The same things were measured in two ways. Each way mixes the same 11 hidden numbers, adds some noise and spreads widely along 6 directions of its own, which tell nothing about the thing.
Some things both ways: the first way, then the second way.
-.06 -.13 .01 -.17 -.12 .00 -.02 .12 -.18 -.16 .06 -.33 .17 -.06 -.01 .14 .00
.00 .21 .01 .18 -.21 .18 -.01 -.07 -.11 -.05 -.06 -.04 -.04 .03 .05 .05 -.01 -.14 -.02 -.06 -.19 .19

.16 .26 -.07 .12 -.12 .15 -.06 -.10 -.13 -.01 -.12 .30 -.03 -.49 .01 -.31 .04
.36 .04 -.33 .17 -.02 -.22 .09 .17 .44 -.05 .43 .13 -.34 .17 -.30 -.22 -.38 -.12 .18 -.30 -.36 .20

.12 -.13 -.06 -.42 .00 .19 .22 -.02 -.08 .11 .13 -.11 .10 .08 .11 .04 .05
.04 -.02 -.15 .11 .00 -.09 .15 -.35 .02 -.16 -.12 .09 -.19 -.31 -.12 -.10 -.06 -.01 -.16 -.45 -.09 .25

-.03 -.09 .01 .18 -.02 .03 -.06 -.03 .01 -.24 -.05 -.04 .37 .00 -.15 -.04 -.06
-.12 .21 .10 .14 -.10 .10 -.16 -.03 -.28 .10 -.11 .12 .11 -.07 -.11 -.20 .06 .02 .09 -.05 .15 .12

.10 -.11 .04 -.06 .13 .14 -.02 -.05 -.07 -.03 -.14 .37 .16 -.26 -.14 -.04 -.10
.52 -.28 -.10 .12 .29 -.15 .01 .09 .72 -.11 .13 .06 .11 -.10 -.16 -.40 -.43 -.04 .32 -.44 -.07 .17

.06 .02 -.18 .08 .04 -.26 .11 -.07 .06 .13 -.15 .06 .19 -.17 .01 -.09 -.11
.22 .05 -.28 .07 -.08 -.12 .10 -.28 .27 -.03 -.14 -.21 -.03 -.20 .19 .28 .26 .27 -.08 -.05 -.18 -.12

-.09 .20 -.23 -.13 -.27 .10 .31 .13 .03 .03 .27 -.51 -.04 -.01 .25 .12 -.01
-.15 .11 -.19 .06 -.02 .02 .09 -.01 -.24 -.08 -.07 -.03 -.16 .01 .05 .13 -.05 -.01 -.04 -.10 -.13 .18

-.01 -.05 -.14 .39 -.10 -.13 -.11 .03 .30 .03 -.16 .45 .04 -.29 -.27 .16 -.35
-.02 .13 -.24 -.14 .07 .08 .14 -.10 .19 -.12 .09 -.12 -.23 -.16 -.03 .12 .10 .14 -.12 .05 .03 -.10

.16 .08 -.02 -.12 -.17 .04 -.16 -.09 .28 .12 -.08 .06 -.31 -.20 -.28 .12 -.34
-.05 .14 -.28 .09 -.10 -.09 .09 -.16 .15 -.08 .01 -.04 -.25 -.06 .14 .20 .09 .06 -.17 -.07 -.20 .07

.00 .02 -.10 .06 -.04 .32 .07 -.04 -.34 -.21 -.12 -.04 .06 -.21 .11 .09 .24
.12 -.06 -.53 -.27 .10 .17 .13 .02 -.05 .09 .23 .02 -.15 .16 -.10 .05 .12 -.04 .11 .09 -.10 -.15

-.01 -.02 .02 -.10 .22 .31 .24 .10 -.43 .07 -.10 -.05 .32 -.02 .44 -.04 .24
.12 -.07 .03 -.23 .36 .18 -.20 .20 -.02 .38 .09 -.12 .12 .05 -.04 -.03 .06 .14 .15 .09 .33 -.29

.15 .12 -.24 .00 .23 .21 .13 -.03 -.11 .00 -.34 -.06 .06 -.06 .20 -.09 .11
-.20 -.16 -.32 .03 .02 -.18 .11 -.09 .14 .14 .16 .10 -.10 .02 .14 .10 .25 .20 .15 .23 -.07 -.25

.14 -.12 -.16 .26 -.02 .26 .08 -.32 .07 -.07 -.12 .20 .09 .06 -.07 .00 .18
-.11 .06 -.23 -.06 .06 -.10 -.09 .00 -.10 .17 .18 .00 -.13 .20 .11 .32 .39 .21 .07 -.26 -.20 -.28

.28 .32 -.61 -.29 .08 -.23 .31 -.23 .05 .31 .11 -.34 .15 -.17 .22 -.18 -.03
.24 .06 -.36 .08 .29 -.08 .20 .15 .16 -.11 -.04 .16 -.24 .03 -.37 -.06 -.17 .19 .14 -.10 -.36 -.03

-.07 -.23 .06 .17 .09 .12 -.11 .09 -.01 .01 .03 .06 .20 -.03 .02 .27 -.05
-.03 .01 -.21 .22 .05 .05 -.23 -.09 .30 -.06 .14 -.23 -.02 -.12 .10 .25 -.01 .03 .00 -.24 -.07 .15

.13 .18 .05 -.33 -.17 .07 .12 -.21 .03 .35 .27 -.20 -.20 -.04 .10 -.33 -.01
.00 .21 .04 -.26 .05 -.11 .04 .12 -.36 .44 .06 .12 -.16 .08 -.10 .05 .40 .55 .18 .10 .02 -.32

.19 .12 -.46 -.24 .10 .35 .42 .04 -.25 .06 -.18 .15 .15 -.30 .40 -.41 .12
.32 -.19 -.18 -.14 .32 -.02 .18 -.20 .25 -.14 -.32 -.12 .21 -.33 .01 -.10 .00 -.01 -.03 .04 .22 -.14

.14 .28 -.05 -.27 -.05 -.13 .04 -.02 .07 .29 .02 .00 .06 -.22 -.08 .08 -.33
.03 .04 -.15 -.06 .20 .08 .05 .11 .06 .23 .29 .24 -.41 .15 -.23 .03 .02 .17 .11 -.08 -.34 -.01

.19 .01 -.19 -.08 .09 -.10 .06 .10 -.17 .14 -.37 .16 -.09 -.04 .17 -.23 .07
.09 .16 .18 .19 -.13 -.27 .17 -.15 -.07 -.07 -.48 -.27 .06 -.13 .29 .14 -.03 .05 -.27 .24 -.06 -.09

-.08 .20 -.15 .17 -.08 .26 .25 -.16 .20 -.11 .38 -.56 .18 .01 .13 .64 .09
-.28 -.16 -.25 -.05 .28 .23 -.12 .07 -.06 .25 .30 .02 -.10 .03 .00 .26 .24 .26 .27 .10 -.06 -.12

.22 .03 -.39 -.28 -.25 -.06 .36 -.22 -.03 .04 .08 .15 .16 -.14 -.10 -.20 -.04
.21 -.11 .26 .21 .25 -.02 -.05 -.18 -.25 .11 -.40 -.21 .44 -.25 .11 .22 .14 -.10 .08 -.04 .00 .06

.05 .09 -.38 .06 .03 .31 .22 -.02 .01 -.03 .08 -.12 .01 -.20 .26 .10 .15
-.05 -.20 -.29 .01 .14 -.03 .23 -.32 .17 -.23 -.20 -.16 .12 -.40 .06 .08 .10 .14 .00 .28 .08 -.08

-.10 .17 -.01 .14 -.28 .43 .23 .05 .24 -.03 .16 -.24 -.19 -.18 .18 .14 .04
.18 .15 .04 -.33 .10 .14 -.09 .15 .05 .03 -.30 -.17 -.01 .13 .22 -.04 .02 .25 -.14 -.20 .07 -.20

-.22 -.14 -.02 .03 .17 .19 .23 .51 -.25 .04 -.20 -.01 .52 .10 .39 -.25 -.06
.45 -.08 -.33 -.49 .28 -.04 .16 -.06 .26 -.23 -.38 .06 .02 .11 .07 -.09 .19 .27 -.03 -.42 -.44 -.19

-.05 -.12 .19 .22 .07 .12 -.35 -.06 -.04 -.08 .01 -.15 -.10 -.04 -.11 .50 .07
.22 -.25 -.42 .43 .13 -.13 -.45 .21 .56 .07 .27 -.27 .19 .12 .17 .17 -.36 .00 .34 -.21 -.26 .32

.44 .29 -.30 .07 -.16 .21 .07 -.08 .19 -.15 -.11 .18 .13 -.19 .08 -.08 .04
-.34 -.02 .25 .23 -.03 -.08 -.18 -.17 -.09 .32 .35 .09 -.03 -.31 -.15 -.08 .03 -.01 .08 .35 .19 .34

.19 -.14 -.33 .08 .07 .10 .23 -.08 .05 .05 -.24 .15 .28 .15 .10 -.01 .05
-.09 -.38 -.31 .42 .17 -.39 -.27 -.07 .52 .00 .55 .07 -.03 -.01 -.02 .04 -.17 -.11 .26 -.53 -.23 .32

-.06 .04 -.26 .38 -.14 .03 .16 -.01 -.08 -.20 -.08 .12 .13 -.15 .05 -.03 .10
.06 .14 -.33 .06 -.08 -.06 .15 -.06 -.15 -.10 -.16 -.22 -.08 .03 .23 .35 .11 .00 -.09 -.15 -.16 -.01

.09 -.18 -.54 -.17 -.30 -.37 .25 .08 -.06 .11 -.15 .01 .13 -.08 .01 -.29 -.19
.21 .31 -.40 -.04 -.08 .14 -.15 .09 -.04 .01 .04 -.28 -.19 .37 .33 .66 .27 -.01 -.11 -.47 -.59 .08

.00 -.13 -.05 -.20 .00 -.03 .06 -.04 -.18 -.02 -.16 -.05 .12 -.14 -.09 -.03 -.02
-.01 .26 .08 -.04 -.16 .24 .14 -.13 -.26 .00 -.21 .09 -.12 -.04 -.13 -.23 .06 -.05 -.14 .11 .10 -.18

Other things, the second way, with their names:
<333>: -.05 .51 .17 -.03 -.21 .05 .30 -.25 -.31 -.33 -.38 -.02 -.20 -.20 -.19 -.08 .12 -.10 -.40 .12 .00 -.08
<206>: .11 .46 -.28 .16 -.01 .12 .06 .28 -.24 -.25 -.23 -.03 -.20 .14 -.19 -.02 -.32 -.14 -.07 -.29 .01 .11
<278>: -.34 -.01 -.03 .23 -.26 .07 .15 -.38 -.01 -.01 .36 .24 -.27 -.26 -.25 -.21 -.02 -.26 -.05 .28 -.01 .25
<600>: -.06 .26 .04 .14 -.01 .18 -.21 -.05 -.02 .25 .06 -.11 -.15 .01 .09 .38 .25 .14 -.10 .07 -.30 .10
<629>: .13 -.01 -.02 .09 .19 -.05 -.13 .23 .19 .13 -.05 .05 -.05 .30 .04 -.05 -.10 .13 .11 -.11 -.24 -.26
<383>: -.10 .08 .08 .05 -.14 .24 -.04 -.18 .01 .02 -.24 -.08 -.08 -.18 .16 -.06 -.07 .15 -.18 -.02 .03 .16
<92>: .03 .02 .01 .34 -.25 -.10 .13 -.21 .09 -.11 -.17 .06 .09 -.13 .22 -.07 -.02 -.14 .06 -.15 -.02 .09
<376>: .61 -.10 -.06 -.03 .36 .06 -.11 .10 .31 -.01 -.24 -.39 .38 .02 .07 .25 .09 .20 .23 -.05 -.29 -.26
<596>: .23 -.13 .07 -.21 .17 -.04 -.07 .17 -.13 .20 -.04 .10 .22 .22 -.03 -.26 -.02 .03 .28 -.09 -.07 -.05
<281>: -.20 .17 -.05 .05 -.11 -.08 .13 .28 -.11 .11 .15 .23 -.17 .10 -.17 -.34 -.14 .23 .29 .26 .25 -.19
<221>: .01 -.05 -.32 .00 .25 .03 .05 .00 .09 -.03 -.21 .04 -.08 .04 .02 .07 .02 .09 -.04 -.02 -.12 -.21
<152>: .28 .33 -.66 -.66 -.08 .01 .44 -.19 .16 -.25 .00 .14 -.75 .11 -.23 -.05 .28 .36 -.42 -.32 -.43 -.32
<543>: .59 .00 -.06 -.38 .22 -.18 .30 .13 .11 -.37 -.41 -.03 .16 -.06 -.36 -.73 -.45 -.03 -.01 -.06 .25 -.23
<395>: -.06 .27 .00 -.13 -.14 .13 .03 -.10 -.39 .07 -.10 .09 -.11 -.03 -.07 -.05 .18 .03 -.06 -.12 .02 .12
<392>: -.20 .15 .02 -.04 -.11 .11 -.01 -.13 -.42 .39 -.17 -.05 .03 -.06 .33 .43 .63 .51 .12 .19 -.08 -.18
<484>: -.33 -.07 .07 .46 .14 -.09 .22 -.19 .00 -.33 -.05 .21 -.12 -.44 -.47 -.45 -.54 -.31 -.05 .22 .25 .30
<226>: -.02 .13 -.06 .45 .08 .14 -.20 .22 -.08 .21 .04 .09 -.06 .09 -.16 .03 -.18 .09 .27 -.01 -.16 .12
<365>: .08 .35 -.02 .45 -.03 .00 -.27 .11 -.11 .01 .00 -.01 -.06 -.02 -.21 .00 -.28 -.17 .01 -.43 -.02 .40
<384>: .04 .25 -.21 .15 -.11 .07 -.13 .05 -.06 -.08 -.16 -.10 .06 .06 .06 -.03 -.06 -.13 -.06 -.12 .17 -.04
<548>: .07 -.12 -.09 .13 .06 -.25 .24 -.32 .01 .06 -.14 .19 -.23 -.22 -.17 -.19 -.02 .09 -.14 -.22 -.07 -.10
<557>: -.07 .06 -.24 .17 -.17 -.22 -.18 -.06 .17 .19 .26 .24 -.19 .08 -.03 -.18 .06 .13 .08 -.38 .00 .01
<30>: .07 .27 -.38 .10 -.37 .08 .31 -.19 -.19 -.39 -.18 .19 -.46 .06 -.25 -.41 -.42 -.44 -.40 -.49 -.06 .17
<450>: -.40 -.15 -.04 .47 -.05 -.14 -.23 -.20 -.09 .16 .00 .02 .27 -.24 .10 .02 .09 .05 .19 .26 .25 .05
<213>: .10 -.06 -.10 .09 .20 -.06 -.17 -.10 .03 .26 .11 .00 .06 -.07 -.01 .17 .24 .11 .12 -.26 -.04 -.05
<125>: -.23 .03 -.30 -.07 .06 .07 .15 -.02 -.08 -.15 -.15 .20 -.10 .04 .04 -.05 .14 .17 .08 .00 -.06 -.17
<4>: .16 .12 .05 .05 .02 .15 .03 -.06 -.04 -.08 -.31 -.05 .10 -.12 .03 -.10 -.06 -.05 -.03 -.18 .12 .02
<554>: -.14 .18 -.17 .06 .07 .14 .15 -.01 -.03 -.26 .00 .09 -.23 -.14 -.32 -.13 -.23 -.05 -.05 .27 -.12 .26
<217>: -.24 .25 -.06 -.05 .05 .16 .03 .13 -.23 -.17 -.01 .00 .04 -.15 -.34 -.31 -.17 -.05 .05 .46 .45 -.01
<546>: .16 .23 .18 -.10 .00 .14 .14 .14 -.52 .10 -.37 -.18 .06 .00 -.01 -.09 -.13 -.01 -.04 .14 .26 -.11
<412>: -.13 .00 -.27 .30 -.14 .02 -.14 -.21 -.08 .21 .03 -.02 .04 -.09 .13 .26 .32 .20 .14 -.15 -.01 -.14
<219>: -.10 .27 -.04 -.13 .01 .14 .06 -.05 -.46 .10 -.18 .07 -.28 -.11 -.27 -.19 -.03 .17 -.20 -.16 .25 -.04
<203>: .27 .04 -.20 -.50 .21 -.22 .34 -.12 -.21 -.11 -.42 -.17 .07 -.09 .10 .16 .34 .33 -.10 .17 -.16 -.22
<350>: .00 .09 .01 .06 .03 .04 .07 .01 -.19 .03 -.11 -.09 .02 -.09 .04 .05 .04 .11 .08 -.16 .16 -.08
<529>: .22 -.14 -.07 -.32 .16 .14 -.01 .09 .25 .14 .06 -.01 -.04 .16 .17 -.05 .05 .17 .11 -.12 -.18 -.08
<66>: -.27 -.16 -.32 .39 -.20 -.18 -.23 -.08 .28 .26 .32 -.06 -.03 -.15 .26 .15 .06 .36 .29 .00 .09 .11
<102>: -.20 .25 -.18 .05 -.28 .02 .11 -.25 -.13 -.17 -.17 -.23 -.11 -.05 .27 .30 .25 -.01 -.32 .13 -.03 -.17
<362>: -.40 .31 .14 .34 -.31 -.16 -.10 .04 -.10 .18 .25 .09 -.23 -.03 -.04 -.06 -.06 .11 .02 .31 .07 .18
<369>: .05 -.16 .17 -.03 .00 -.01 .01 -.24 -.04 .12 .08 -.08 .12 -.18 .12 .03 .13 -.05 .04 -.07 -.09 .22
<166>: -.15 .19 -.10 -.16 -.06 .12 .00 -.17 .00 -.15 .00 -.07 -.07 -.19 -.09 -.09 .11 .03 -.19 .24 .14 .00
<300>: .06 .20 -.05 -.35 -.14 .09 .12 -.24 .06 -.06 -.18 .01 -.09 -.14 .00 -.15 .31 .27 -.20 .17 -.03 -.15
<340>: -.23 .14 .04 -.16 .02 .13 .07 .07 -.24 .34 -.10 -.02 .02 -.10 .10 .06 .32 .45 .15 .67 .32 -.37
<329>: .00 -.14 .10 .03 .14 -.34 .01 .10 -.04 .39 .14 .10 -.05 .02 .04 -.09 .06 .35 .25 -.10 .15 -.22
<286>: .01 .06 -.25 .02 -.01 -.13 -.07 .01 .18 -.06 .24 .20 -.15 .14 -.12 -.12 .08 .02 .12 -.44 -.16 -.03
<391>: -.36 -.12 -.05 .22 -.25 -.10 .03 -.38 .07 .00 .25 -.01 -.18 -.20 .15 .08 .13 .06 -.07 -.02 -.14 .17
<107>: -.05 -.08 .12 -.16 .17 .08 .02 -.21 -.10 .06 .03 .06 .08 -.26 -.29 -.29 .09 -.01 -.01 .23 .24 -.10
<372>: -.05 .06 .27 .13 .06 .10 -.07 .16 -.02 .20 -.04 .01 .09 .02 .03 -.14 -.17 -.07 .11 .45 .07 .07
<280>: -.05 .12 .08 -.12 .25 .47 -.24 -.03 -.14 .11 -.26 -.22 .14 -.09 .06 .12 .11 .07 -.14 .09 .22 -.14
<464>: -.24 .54 .22 .03 -.18 -.06 .16 -.08 -.43 -.02 -.24 -.10 -.21 -.17 -.01 .14 .20 .18 -.29 .25 .17 -.08
<216>: -.29 .08 -.17 .31 -.48 -.13 -.12 -.16 .13 .22 .45 -.07 -.19 .04 .44 .42 .33 .17 .15 -.11 -.28 .22
<315>: -.05 .40 -.45 .28 -.18 .30 -.07 .05 -.07 -.05 .08 -.11 -.38 .09 .08 .45 .00 -.02 -.08 -.39 -.26 .24
<154>: -.11 -.03 .03 -.33 .23 .21 .03 .00 -.37 .31 .12 .11 -.13 .12 -.10 .10 .28 .03 .02 .24 -.13 -.11
<524>: -.14 -.13 .05 .29 .00 .06 -.18 .02 .07 .11 .16 -.06 .11 -.14 -.02 -.20 -.33 -.21 .13 .12 .30 .26
<257>: .01 .28 -.10 -.02 -.28 -.12 .19 -.27 -.20 -.12 -.24 -.26 -.23 -.11 .29 .28 .14 .03 -.41 -.17 -.10 .06

Some of these things the first way, each followed by its name:
.29 -.24 -.35 .20 -.06 .22 -.06 -.21 .26 -.32 -.16 -.26 .06 .10 .01 .31 .25 -> <166>
-.05 .05 .16 -.33 .01 -.20 .19 .02 -.07 .53 -.08 .20 -.14 .02 -.05 -.29 -.32 -> <329>
-.06 -.05 -.27 .32 -.10 .00 -.06 .04 .12 -.15 -.01 -.18 .11 -.09 -.01 .09 -.08 -> <217>
-.12 .21 .18 -.10 -.38 .34 .02 -.10 .18 -.01 .31 .05 -.25 -.48 -.27 .02 -.30 -> <4>
.24 -.17 -.29 -.20 .13 -.07 -.20 .02 .05 -.08 -.04 -.34 .09 .10 -.03 .41 -.05 -> <554>
-.01 .12 -.11 .33 .27 -.05 -.03 .18 .00 -.10 -.20 .20 .49 -.09 -.04 .33 -.18 -> <484>
-.02 .17 -.09 .34 .45 -.16 -.04 .02 -.32 -.16 -.07 -.03 .74 -.14 .13 .11 .11 -> <226>
.04 -.18 -.13 -.15 -.04 .15 .15 -.24 -.07 .02 .15 .03 -.08 -.06 -.07 .01 .11 -> <350>
.01 -.13 -.29 .39 .01 -.07 .07 -.20 .02 -.31 -.30 -.11 .29 -.04 -.08 .03 .11 -> <384>
.15 -.22 -.09 .08 -.14 -.11 -.12 -.11 .16 -.07 -.13 .08 .09 -.01 -.24 .03 -.12 -> <333>
-.13 .29 -.34 .15 -.13 -.11 .28 .01 -.02 -.09 .29 -.39 .35 -.31 .17 .08 -.06 -> <315>
-.12 -.06 .01 .10 .20 -.01 .13 -.15 -.23 .00 -.02 -.07 .37 -.07 .05 -.05 .08 -> <412>
-.15 .25 .09 .36 .06 .12 -.01 -.13 .09 -.16 .09 -.42 .02 -.11 .04 .18 .08 -> <281>
.05 -.27 -.04 .00 .05 .03 -.04 .11 .03 -.15 -.32 .24 .09 -.02 -.20 .27 -.12 -> <529>
-.21 .01 .32 -.19 .02 .18 .20 .04 -.19 .12 .39 -.72 .21 .25 .34 .33 .18 -> <219>
.11 -.20 .03 -.38 -.17 .05 -.12 .09 .17 .18 -.08 -.13 -.22 -.06 -.08 -.09 -.24 -> <300>
.12 .09 -.04 .12 -.08 .04 -.10 -.16 .00 -.07 .10 .15 .28 -.20 -.13 -.17 -.09 -> <365>
-.11 .04 -.27 -.08 -.40 -.41 .46 .03 .14 .00 -.09 -.41 .28 .10 -.07 -.06 -.24 -> <596>
-.05 .10 .07 .23 .26 .16 -.10 .06 -.01 .00 -.25 .15 .20 -.12 -.09 .29 -.17 -> <221>
.06 -.18 .02 -.19 -.27 .20 .14 .12 -.08 -.15 .05 .04 .08 .01 .01 .08 .05 -> <369>
-.26 .06 -.33 .38 .27 -.07 .28 .40 -.10 -.10 -.29 .01 .61 -.04 .21 -.13 -.18 -> <125>
-.22 .11 .05 -.01 .09 -.14 .06 .20 -.05 .33 .00 -.04 -.07 -.20 .12 -.14 -.28 -> <66>
-.18 .11 .20 .21 -.36 .16 .00 .11 .10 -.25 .19 -.06 .20 -.12 -.13 .04 -.17 -> <395>
.29 .13 -.38 .34 -.06 .00 .12 -.18 .22 -.17 -.05 -.08 .19 .02 .17 -.09 .19 -> <464>
.13 .02 -.11 -.21 .01 -.04 .18 -.14 .06 .19 -.26 -.14 .06 .01 .02 -.35 -.12 -> <557>
.13 .29 -.06 -.18 -.10 -.03 -.01 .09 .08 .20 .03 -.44 -.15 -.08 .25 -.16 -.10 -> <362>
